There are 4 ways to turn a row about zero (a turn may also mirror it). The second row of each pair is the first, turned, with some noise. The first 40 pairs use one turn. New pairs use 2 turns, one after the other, and a turn may come again.
In the rows, 100 means zero.
Some pairs, each with its turns in order after it:
[96,96,118,68,105,150,100,71,94]
[91,137,113,70,104,118,58,100,105]
(0)

[85,64,114,97,95,97,83,100,101]
[78,123,99,121,118,109,104,95,88]
(0)

[84,101,106,103,114,95,43,100,131]
[95,110,124,88,145,94,57,104,107]
(1)

[127,83,68,131,90,94,97,103,88]
[115,57,93,99,107,111,117,91,126]
(1)

[102,86,102,76,127,82,93,103,109]
[112,108,107,80,100,101,80,133,100]
(1)

[54,105,112,90,89,105,107,81,128]
[73,123,124,132,117,104,97,111,71]
(1)

[113,104,114,92,160,100,96,64,106]
[91,120,119,71,111,92,92,154,122]
(3)

[103,110,105,89,144,95,106,101,98]
[92,128,104,92,113,90,86,123,114]
(2)

[119,71,100,108,96,96,104,75,79]
[90,101,91,78,135,102,110,112,83]
(0)

[96,117,100,107,106,123,107,136,159]
[80,143,91,77,91,90,137,94,64]
(2)

[91,99,98,117,144,108,141,96,101]
[108,110,122,68,74,111,120,132,86]
(3)

[89,97,105,89,96,88,83,122,114]
[90,105,102,127,86,103,103,84,98]
(0)

[98,61,125,102,103,66,123,105,93]
[94,69,93,90,92,77,109,138,77]
(1)

[114,106,104,84,79,93,143,90,80]
[106,104,64,104,81,117,134,101,112]
(3)

[68,107,88,97,74,119,92,54,102]
[87,99,105,84,114,139,86,68,132]
(3)

[101,90,121,95,107,122,103,127,120]
[110,83,107,103,69,84,74,109,97]
(3)

[50,102,109,109,128,90,91,107,126]
[119,129,139,88,93,106,66,98,87]
(3)

[148,97,101,100,108,106,113,68,91]
[76,83,82,95,109,105,121,138,118]
(3)

[77,92,114,102,117,118,146,138,123]
[136,98,109,84,42,104,94,109,71]
(3)

[90,99,102,99,76,124,98,138,120]
[99,105,96,98,73,83,122,94,61]
(2)

[96,71,95,111,131,69,110,86,106]
[87,122,86,95,98,81,135,115,85]
(0)

[101,129,149,111,110,122,103,99,104]
[82,128,99,76,99,76,105,65,70]
(1)

[151,76,105,90,91,92,94,54,89]
[148,89,138,87,101,80,132,103,107]
(1)

[71,134,82,110,153,56,145,96,88]
[123,162,105,51,105,110,133,124,64]
(3)

[95,102,117,97,96,114,103,105,127]
[98,120,97,105,100,92,120,83,91]
(2)

[95,67,104,101,71,111,109,93,77]
[103,107,107,106,145,105,91,104,83]
(0)

[100,95,123,98,104,101,72,99,97]
[103,100,114,92,110,75,79,93,95]
(1)

[118,110,107,84,102,160,105,122,114]
[129,137,65,101,105,108,92,69,83]
(1)

[91,99,100,138,86,128,103,98,116]
[104,109,61,112,94,117,126,89,84]
(2)

[105,126,119,102,100,103,143,122,69]
[129,80,94,104,99,70,62,137,102]
(0)

[127,114,90,82,121,77,119,72,93]
[97,85,95,53,80,81,106,104,81]
(0)

[77,94,99,125,91,92,104,85,128]
[97,111,88,97,90,129,104,69,99]
(2)

[88,113,129,150,111,108,100,76,124]
[117,134,62,100,112,118,128,75,121]
(2)

[52,55,84,102,120,114,124,102,97]
[124,163,104,113,115,92,114,109,87]
(0)

[132,99,144,117,83,97,98,76,85]
[147,87,100,111,126,91,124,86,126]
(2)

[111,50,97,78,104,105,107,57,71]
[102,76,114,147,139,107,60,93,100]
(2)

[146,111,103,92,158,81,90,40,109]
[84,121,95,77,143,93,99,177,125]
(3)

[149,87,79,101,93,124,98,89,93]
[94,67,96,109,140,102,115,116,77]
(2)

[95,97,71,102,108,75,120,94,130]
[112,101,120,93,86,77,138,91,95]
(0)

[100,89,104,101,108,135,128,100,102]
[114,101,84,105,88,116,109,91,66]
(1)

New pairs. What belongs after each?
[88,105,98,78,64,90,97,100,106]
[115,91,110,121,97,106,101,68,108]
(2) (2)

[89,70,160,123,93,121,67,106,107]
[58,81,114,110,147,58,93,80,92]
(3) (1)

[135,96,82,84,74,92,108,101,111]
[92,119,119,88,118,123,132,115,85]
(1) (2)

[96,89,105,106,74,155,98,91,118]
[91,112,108,80,97,87,48,125,110]
(0) (3)

[93,90,77,95,96,122,68,105,112]
[111,105,101,101,131,93,73,76,103]
(3) (2)

[79,116,127,107,134,105,115,91,128]
[101,122,99,71,81,77,111,67,123]
(1) (3)

[116,85,83,53,97,109,99,87,46]
[127,61,115,80,118,101,147,78,86]
(1) (2)

[124,126,105,103,113,96,118,101,100]
[120,99,72,84,91,111,102,89,113]
(1) (3)

[109,130,90,95,68,101,131,111,113]
[103,102,84,71,90,132,102,95,74]
(1) (3)

[106,111,103,92,84,100,115,100,133]
[89,121,97,100,89,110,113,126,110]
(1) (2)

[107,138,105,77,140,95,94,125,134]
[81,122,135,82,56,80,97,106,131]
(2) (2)

[117,77,90,71,85,116,100,123,100]
[94,69,99,94,76,68,88,102,96]
(2) (1)

[154,116,57,111,75,118,95,87,115]
[124,65,94,113,87,144,61,125,86]
(3) (1)

[106,104,104,60,59,97,92,115,114]
[127,88,77,115,113,95,79,70,124]
(0) (2)

[121,92,73,119,116,92,99,87,66]
[111,65,96,128,91,115,90,114,126]
(1) (3)

[112,95,111,87,59,91,109,96,89]
[115,103,117,84,100,139,119,101,104]
(1) (2)

[108,107,104,140,117,142,116,128,82]
[119,81,128,129,55,101,77,82,103]
(3) (2)

[127,106,66,113,124,115,100,82,53]
[90,144,137,124,83,112,74,109,101]
(3) (2)

[84,102,108,117,100,93,131,160,78]
[104,114,53,109,92,63,117,75,131]
(2) (1)

[81,40,93,104,112,93,56,99,98]
[84,94,62,70,106,147,107,76,82]
(2) (0)

[105,81,99,103,101,93,84,81,83]
[95,88,119,103,120,90,93,117,103]
(2) (3)

[135,101,95,85,88,100,102,103,160]
[114,143,106,76,71,107,128,112,130]
(2) (3)

[108,135,76,122,92,107,99,61,93]
[102,99,81,116,118,148,100,117,78]
(2) (1)

[152,104,109,55,118,123,96,120,40]
[74,89,46,158,90,56,118,103,98]
(2) (0)

[65,140,124,90,93,135,109,68,116]
[80,112,88,87,73,153,124,72,121]
(2) (2)

[91,130,86,94,96,103,94,83,111]
[120,114,96,114,104,80,109,96,84]
(0) (1)

[96,104,87,99,109,78,118,105,118]
[108,109,83,120,94,113,117,102,93]
(0) (3)

[126,97,60,105,75,76,98,104,108]
[119,72,103,90,83,113,83,133,74]
(1) (3)

[94,128,148,100,156,88,96,78,103]
[86,76,114,89,36,90,121,83,128]
(2) (0)

[80,78,105,84,120,126,65,77,68]
[139,69,89,93,124,70,95,75,115]
(1) (2)

[85,86,126,40,96,114,81,83,117]
[62,80,153,80,109,79,102,113,102]
(2) (1)

[72,95,96,76,146,86,98,96,102]
[76,128,116,101,121,92,66,92,125]
(2) (1)

[132,61,109,113,105,116,95,122,96]
[146,80,106,89,91,113,104,119,120]
(1) (1)

[113,95,98,99,85,112,50,126,100]
[100,105,110,95,144,93,80,132,97]
(1) (3)

[120,99,82,73,114,118,101,78,109]
[105,94,105,104,120,80,139,116,101]
(1) (2)

[58,83,88,113,97,102,98,89,68]
[136,84,72,111,99,104,84,72,86]
(1) (2)

[98,58,89,83,92,117,92,79,105]
[84,87,62,99,127,89,97,109,118]
(1) (0)

[83,88,105,42,103,114,70,103,82]
[48,87,114,84,84,79,138,94,102]
(3) (0)

[87,140,114,59,95,62,127,97,100]
[43,129,70,120,104,82,107,103,122]
(1) (1)

[107,104,82,110,94,98,108,98,120]
[103,104,101,95,100,97,121,119,84]
(0) (1)

[113,90,101,86,84,99,101,106,96]
[92,110,86,95,99,112,109,109,87]
(0) (0)

[148,120,58,106,125,100,95,100,114]
[85,114,124,65,88,77,71,74,130]
(1) (0)

[107,101,111,98,118,89,111,100,100]
[96,95,117,106,86,89,97,108,95]
(1) (2)

[103,107,101,107,101,93,90,95,105]
[99,108,103,95,101,98,94,105,91]
(1) (1)

[123,109,63,89,117,80,89,143,81]
[106,92,66,86,93,68,112,116,55]
(3) (0)

[154,117,125,89,114,105,119,84,98]
[86,113,83,106,69,53,105,127,116]
(2) (0)

[108,130,102,77,102,109,93,112,67]
[98,59,90,94,115,83,89,91,80]
(0) (2)

[74,100,119,42,103,73,106,97,94]
[129,92,101,60,54,83,122,108,104]
(1) (2)

